There are 3 nested groupings, the coarsest first. Each group lies inside one group of the grouping before and may be the whole of it. The rows also spread widely along 11 directions, which tell nothing about the answers.
(in the rows, 128 means zero)
Some rows, each with its group in each grouping after it:
[148 105 121 129 161 139 123  71 129 120 173 142 155 119 140  91  90 125
  72 163 183 121 164 142 141 131 103 113] | Nimev J_660 gilo
[ 92 132 153 128 136 132 114 111 115 130 119 108 129 118 150 127 111 132
 109 115 140 111 162 112 148 142 139 140] | Nimev J_957 vadon
[142 125 130 118 144 136 109  93 163 132 151  95 127  93 126 123 118 121
 112 148 129 123 146 148 161 150  87 108] | tonun J_424 gifab
[126 107 105 163 116 150 136 106 141 160 162 119 139  92 101 146 132 177
 134 132 113 172  78 165 142 171 149 136] | fosu J_634 Pode
[101  91 112 104 125 143 115  91 170 124 125 125 113  89 120 126 132 113
 104 124 146 131 149 151 150 133  99 114] | fosu J_440 det
[143 147 150 100 112 128 128 142 131 125  89 115 115 145 126 144 150  93
 117 134 132 116 158 117 136 119 112 127] | fosu J_440 Vid
[144 128  92 105 122 129 150 106 161 144 148 116 118 109 103 157 185 130
 146 120 122 135 128 185 131 126  92 114] | fosu J_202 Ruz
[109 109 116  93  85 119 122 142 103 175  91 133 110 105 109 125 142  89
 147 117 141 174 122 123 140 162 134 158] | tonun J_510 luf
[113 135 134 131 123 156 133 115  99 170 121 140 142  87 148 126 125 139
 113 120 143 132 136 142 191 176 139 150] | Nimev J_660 Rire
[154 145 124 150 130 133 139 181 117 108 114 190 126 159 128 120 127 103
  99 157 121 125  96 104 101 122 152 111] | tonun J_806 Vovog
[127 100  84 142  87 117 156 187 108 163 113 220 115 105 119 104 159 106
 165 106 118 184  59 146 112 153 130 157] | fosu J_202 lemo
[163 106 125 134 151 149 142 116 109  54 155 144 149 181 144 118 112  94
 135 173 117  77 114 116 113  71 118 114] | tonun J_643 puru
[156 118 147 125 105 174 143 134 136  98 109 123 129 130 163 171 164 146
 132 120 101  85 120 159 193 103 149 147] | fosu J_850 Tabel
[127  88 141  99 124 113 109 107 166  89 125 108 113 128 148 112 125 100
 132 120 141 109 165 132 127  95  84 128] | fosu J_850 Radat
[160 148 123 136 132 105 122 172 159 106 119 157 109 136 124  96 138  73
 145 151  97 130 112 119  95 129  58 101] | fosu J_202 gav
[152 122 123 122 110 114 121 147 125 160 129 149 121 107 124 117 123 113
 115 133 143 162 120 136 137 156 119 147] | tonun J_643 larel
[153 105 101 130 110 146 143 143 140 113 138 138 122 132 123 146 160 121
 161 129  91 129  78 158 130 115 129 133] | tonun J_806 duri
[113 131 130 117 127 130 132  92 111 146 144  80 137 135 112 147 134 141
 142 121 137 131 142 135 118 137 138 144] | Nimev J_592 tik
[119 129 133 135 118 145 120 128 162 119 119 101 112 118 119 160 147 144
 129 121  96 119 116 141 143 134 132 125] | fosu J_440 bibar
[151 147 124 149 175 149 150  87 113 100 184 126 165 160 122 134 114 145
  95 175 138  88 132 130 118 107 139  87] | tonun J_424 sevof
[147  96 114 110 125 144 116 106 159 101 138 122 122 122 126 126 135 103
 108 147 134 126 134 148 129 114 102 122] | Nimev J_957 Votol
[ 96 149 118 124 120 157 122 139 129 147  96 127 114 111  95 148 144 107
 114 141 106 135 106 115 137 168 149 105] | tonun J_806 Vovog
[187 122 112 120 111 161 148 137 148 111 126 148 125 148 118 184 171 144
  79 147 133 119 112 166 143  96 174 124] | tonun J_806 duri
[173 161 161 134 135  96 101 146 145 114 132  74 120 167 117 120 104 104
 125 162 117 132 142  95  88 132 100 116] | tonun J_806 Vovog
[101 139 144 137 135 109 127 141 109 142 128 152 125 119 152 119 108 134
 119 106 140 118 139 110 137 143 138 138] | tonun J_643 puru
[119 125 140  93 109  97 136 132 104 150 114 115 124 129 145 105 145  90
 180 102 139 135 159 124 131 127  85 155] | fosu J_850 Tabel
[107 125 121 128 123 138 132 123 124 145 131 130 126 108 119 140 137 136
 126 119 121 132 113 132 144 149 148 129] | tonun J_424 sevof
[149 120 122 138 135 154 142 116 122  99 143 148 142 156 131 143 135 141
  91 147 140 108 123 138 125 102 162 125] | Nimev J_660 gilo
[ 65 125 138 142 152 101 125 104 137 101 146 113 125 162 118 132 111 152
 117 107 142 108 149  99  66  99 153 110] | fosu J_440 Vid
[133 115 134 129 139 133 124 121 125  88 126 134 132 150 135  97 109  79
 136 159 123 108 133 104 114 110  88 110] | fosu J_440 Vid
[ 90 138 124 173 158 113 149 135  91 125 168 156 147 148 145 107 104 153
 152 114 118 113 100 107  94 130 153 125] | tonun J_806 Vovog
[ 97 143 115 103 133 125 153  98  92 142 131 108 138 142 107 132 157 101
 174 125 130 118 147 130 116 124 104 120] | fosu J_202 gav
[130 105 120 108 102 106 116 161 156 123  96 156  96 122 123 108 140  81
 128 118 131 154 129 122 107 125  97 135] | fosu J_440 bibar
[ 89 127 123 134 152 152 128  89 122 108 146 111 139 126 132 123 126 127
 145 131 107  93 126 128 136 132 116 114] | Nimev J_660 gilo
[ 92  99 109 129 132 143 121 114 154  85 134 122 115 146  96 143 135 120
 119 137 108 118  99 117  90 104 158 105] | tonun J_424 gifab
[157 109 117 100 130 131 116  89 152 126 153  88 128 114 123 120 136 101
 135 146 133 134 149 159 135 130  69 127] | Nimev J_957 Votol
[167 117 134 116 144 118 119 107 150 130 161 121 132  91 161 100 113 111
 129 136 136 116 155 156 174 141  58 125] | tonun J_424 sevof

New rows. What belongs after each?
[137 104 139 102 119  88 105 122 170 126 121 122 106 111 137 103 120  97
 113 120 158 148 171 131 117 126  72 130] | fosu J_634 Pode
[ 80 154 133 102 141 125 124 106 117 139 115  92 121 126 115 125 138  96
 149 120 123 112 158 110 115 146  98 117] | Nimev J_592 tik
[162 141 131  80 118 133 119 140 165 139  94 139 103  96 130 138 159  82
  81 140 145 121 166 149 173 137  89 111] | tonun J_424 gifab
[181  89 112 138 113 136 102 113 182 113 160  93 120 118 109 128 126 133
 127 150 108 160  96 162 122 138 104 139] | Nimev J_660 gilo
[129 102 133 130 113 149 112 120 129 139 119 130 126  93 140 115 108 122
 113 131 135 145 125 134 162 161 126 153] | Nimev J_592 tik
[ 83 128 112 108 148 118 161  72 103 139 166 112 143 150 120 154 151 160
 129  96 169 108 164 146  93  99 156 134] | Nimev J_592 tik
[ 86 130 120 100 128 131 130 112 137 108  98 123 112 142 103 148 154 100
 113 127 136 110 154 116 105 109 130 100] | fosu J_202 Ruz
[131 133 179 124 112 140 129 131 110 100  87 115 131 157 158 161 124 139
  93 125 142  97 160 107 153 102 175 151] | fosu J_634 Pode
[196 129 139 142 111 121 110 159 176 107 138  98 110 139 129 152 139 138
 136 142  85 133  96 148 131 123 117 136] | tonun J_510 luf
[133 121 131 141 143 116 123 107 119 140 157 130 141 121 137  97  95 129
 115 136 156 140 143 125 117 146 111 137] | Nimev J_592 tik
[111 123  99 148 124 143 134 130 118 155 142 146 131 113 101 129 130 135
 129 138 117 156  84 133 122 162 153 120] | tonun J_806 duri
[ 97 128 125 103 125 122 125  93 107 154 134  80 131 122 114 121 136 110
 167 118 128 135 145 128 125 150 105 142] | Nimev J_660 gilo
[137 141 163 164 108 105 122 192 127 121 104 145 113 143 156 121 115 135
 142 108 100 133 102  99 119 135 140 157] | fosu J_440 Vid
[133 129 139 148 126  97 111 152 131 135 130 129 122 126 129  83  97  99
 153 137 116 155 116 102 104 153  83 131] | fosu J_440 Vid
[125 135 141 106 135 104  96 106 173 155 132  89 109  87 132 123 117 123
 104 119 146 132 175 141 151 160  82 115] | tonun J_806 duri
[142 115 122 142 151 163 151  79 111 110 166 130 163 129 138 128 121 137
 123 162 134 104 127 151 157 120 118 113] | fosu J_634 Pode
[ 85 138 143 115 118 138 120 138 124 126  77 137 113 120 122 131 135  94
 112 131 124 122 140 100 137 144 130 117] | fosu J_634 Pode
[ 84 121 107 137 139 114 145 119 110 150 145 165 134 106 128  93 125 114
 154 119 133 145 118 128 113 151 100 121] | fosu J_634 Pode
[155 138 121 112 116 135 132 132 121 146 117 131 127 129 113 128 143  98
 116 148 140 145 133 132 125 144 114 134] | Nimev J_592 tik
[142 154 136 143 148 116 117 112 145 148 157 104 135 123 109 135 112 152
  88 147 142 137 142 127 121 154 134 107] | tonun J_424 sevof
[105 136 116 106 151 146 144 100 139 116 134 138 126 120 137 148 155 124
 109 123 134  81 155 150 147 110 121  96] | tonun J_806 duri
[114 136 144 107 118 124 104 111 126 165 102  91 121  98 112 105 112  83
 134 144 137 154 157 110 151 178  79 126] | fosu J_440 Vid
[ 93  97 117 102 112 166 138 102 117  95  97 121 127 146 106 153 154  96
 132 141 122 114 122 122 126 104 149 122] | fosu J_634 Pode
[ 83 100 116 106 112 150 120  95 113 114 112  94 125 146  95 143 139 106
 140 131 123 132 120 113 107 123 156 134] | Nimev J_660 gilo
[114 125 117 147 131 130 134 138 133 106 140 137 123 151 117 132 134 132
 138 125 107 127  97 120  81 118 146 129] | Nimev J_592 tik
[171 112 137 135 124 140  96 138 177  88 126 116 114 125 137 114 118 104
 113 154 102 123 115 132 134 130  92 125] | Nimev J_660 gilo
[115 107 109 107 137 175 142  47 113 133 154  89 153 125 104 162 140 146
 104 146 159 117 150 158 147 125 154 127] | Nimev J_592 tik
[148 112 124 122 118 127 119 113 151 116 142 101 123 141 113 140 138 135
 117 132 131 139 126 142 109 119 133 137] | Nimev J_660 gilo
[167 147 139 126 129 131 122 128 142  96 114 105 126 172  98 149 134 108
  92 173 132 120 141 114  98 107 131 100] | fosu J_202 Ruz
[ 93 115 145  87 111 132  98 138 169 123  68 148  87  75 166 122 141  93
  90  90 139 104 173 132 183 143 100 137] | Nimev J_660 gilo
[151 131 112 134 130 115 138 146 128 138 148 151 126 129 122 121 135 115
 138 135 121 139 107 136 115 134 112 128] | tonun J_643 puru
[126  95 110 150 103 140 147 149 112 141 127 187 133 119 127 124 127 143
 111 122 143 163  89 136 132 135 170 153] | fosu J_440 det
[104 133 122 125 118 104 139 127 108 184 129 148 128 111 115 117 128 134
 117 109 167 167 143 127 117 158 134 140] | fosu J_440 Vid
[102 123 113 117 145 116 113 111 147 127 145 117 118 113 110 112 124  98
 140 136 118 126 127 126 109 142  85 105] | tonun J_643 larel
[166 147 156 147 123 128 124 154 106 104 109 122 136 162 134 116 114  99
 143 163 106 117 116 101 125 127 112 130] | fosu J_202 lemo
[ 98 160 133 111 123  80 150 153  93 167 120 142 120 145 136 131 149 127
 148  84 148 132 151 115  99 127 142 144] | tonun J_806 duri
[119 128 104 119 135 127 140 100 142 141 160 103 130 120 105 126 157 122
 168 130 113 135 123 154 117 135  88 111] | fosu J_850 Tabel
[114 149 149  87 111  85 122 118 109 144  99  69 117 167  98 143 141  97
 138 122 157 142 183  99  84 119 120 134] | fosu J_202 Ruz
[136 154 145 165 161 151 135 112 100 111 149 129 160 147 136 110  94 129
 116 173 122 100 130 106 137 136 120 104] | fosu J_440 bibar
[ 97 168 120 148 150 133 162 141  99 146 135 175 143 130 128 121 146 135
 129 126 126 111 119 122 122 141 136 103] | fosu J_850 Radat
[113 122 143 145 133 112 135 128  92 139 142 144 142 128 161 100  98 137
 138 109 147 129 136 115 126 139 133 162] | Nimev J_592 tik
[129 135  98 131 141 174 132 113 155 115 136 137 125 111 101 142 154 112
 114 159  99 116  99 151 133 144 111  93] | Nimev J_592 tik
[127  91 117 121 116 120 125 118 152 126 136 134 116 111 132 115 129 117
 134 117 136 144 128 145 129 125 101 136] | fosu J_440 Vid
[142 135 138 114 123  99 128 129 133 112 119 110 121 173 107 140 139 116
 116 134 149 129 153 115  78  99 130 122] | fosu J_202 lemo
[143 144 112 137 134 111 155 147 135 109 162 129 125 163 131 140 172 138
 180 106  86 109  97 150  85  98 113 133] | Nimev J_660 gilo
[146 145 113 125 137 147 131 123 154 140 144 118 126  90 124 135 154 115
 148 139  88 116 110 159 167 158  81 106] | tonun J_424 sevof
[164 104 111 129 150 117 164 109 119 110 186 169 148 137 176 108 134 140
 135 113 158 102 142 171 126  87 100 146] | Nimev J_592 tik
[ 99 133 158 142 112 112 121 143  82 145 113 107 132 142 140 115 101 129
 159 107 126 143 124  89 114 152 154 174] | Nimev J_592 tik
[184 111 109 112 127 135 122 140 180 109 134 161 113 105 133 117 142  89
  96 154 127 127 124 156 146 123  81 106] | tonun J_424 sevof
[131 112 130 106 116 142  97 148 147  88  82 133 103 138 113 107 117  44
 115 169 112 125 122  92 114 127 102 103] | tonun J_806 Vovog
[170 140 124 128 136 114 130 143 146 115 152 122 123 138 130 127 142 108
 154 142  98 116 113 143 119 121  82 122] | tonun J_643 larel
[ 99 113 133 124 129 152  97  72 127 141 121  72 135  98  96 116  99 104
 130 164 128 142 138 118 154 177 101 112] | fosu J_202 lemo
[ 73 106 103 165 145 135 104 105 140 126 164 110 127 108  95 105  96 130
 159 145  87 148  72 114 101 169 126 104] | tonun J_510 luf
[108 110 103 142 133 167 134  91 156 134 150 123 130  96 105 152 142 157
 112 134 117 130 105 162 152 147 137 109] | fosu J_440 Vid
[130 141 124 135 153 131 121 128 158 119 144 137 120 106 140 114 123 113
 121 140 112 107 127 136 140 142  87  97] | tonun J_806 Vovog
[158  99 110 154 125 143 126 126 141  96 152 133 134 147 109 114 116 114
 136 166 107 143  85 129 103 120 116 119] | fosu J_440 bibar
[101 128 111 130 176 127 129  75 114 113 176 110 149 130 125  77 101  89
 165 155 124 106 140 117 100 136  56 100] | Nimev J_592 tik
[142 107 114 116 127 154 134  94 117 126 143 124 142 127 122 126 133 118
 115 149 143 128 131 147 143 130 127 133] | Nimev J_660 gilo
[141 103 112 102  91 137 136 111 101 158 123 102 132 133  98 144 147 117
 142 129 148 171 121 142 120 139 149 168] | Nimev J_592 tik
[130 136 112  72 112 148 139 111 148 140 106  99 108 120 105 180 191 106
 123 121 129 114 150 161 149 120 124 116] | tonun J_806 Vovog
[ 99 151 147 116 120 124 120 128 128 149 107 104 116 119 131 146 145 138
 124 101 126 120 150 125 141 148 139 142] | Nimev J_660 gilo
[ 73 147 157 129 136 123 121 119 114 102 103  91 123 154 128 140 125 120
 152 118 106  89 144  90 112 120 134 118] | fosu J_202 lemo
[137 153 106 111 136 125 133 153 166 129 124 157 104 111 122 135 168  99
 124 132 104 113 121 151 132 133  89  94] | tonun J_510 luf
[ 91 125 142 153 151 111 143 120  93 114 146 155 145 132 170  94 101 135
 157 108 132  95 136 114 131 122 113 134] | fosu J_202 lemo
[140 154 143 112 138 109 120 115 117 143 135  94 131 140 117 126 117 105
 126 146 142 126 159 113 120 139 102 120] | tonun J_643 puru
[107 144 137 112 118 116 144 146 122 109 115 109 115 165 138 162 173 133
 167  84 101  99 129 128 102  94 146 150] | Nimev J_660 Rire
[107 140 133 150 142 121 147 137 119 113 150 141 133 147 142 146 135 164
 131 103 114 100 113 124 113 109 168 129] | tonun J_424 sevof
[122 116 122 143 129 155 119 107 139 117 142  95 129 130 105 151 124 142
 126 147 106 128  99 131 128 140 154 119] | tonun J_806 Vovog
[137 140 132 134 144  80 142 158 144 101 140 167 119 163 144 108 135 112
 128 119 134 118 141 117  68  91  99 114] | fosu J_634 Pode
[100 105 119 124 106 153 113 112 156 146 104 125 111  77 112 147 140 138
 105 120 127 144 122 151 168 165 137 129] | fosu J_202 lemo
[156 128 121 183 164 150 121 113 134 124 188 139 152 101 136 101  84 146
 123 172 102 123  85 141 152 166 103 107] | tonun J_643 larel
[123 125 107 123 128 100 137 137 146 147 148 159 114 124 114 139 146 142
 104 108 150 144 126 147  97 122 141 126] | tonun J_643 larel
[106 122 123 123 140 131 144  86  99 132 156 110 148 142 131 131 131 144
 139 117 145 114 144 136 124 121 139 140] | Nimev J_660 gilo
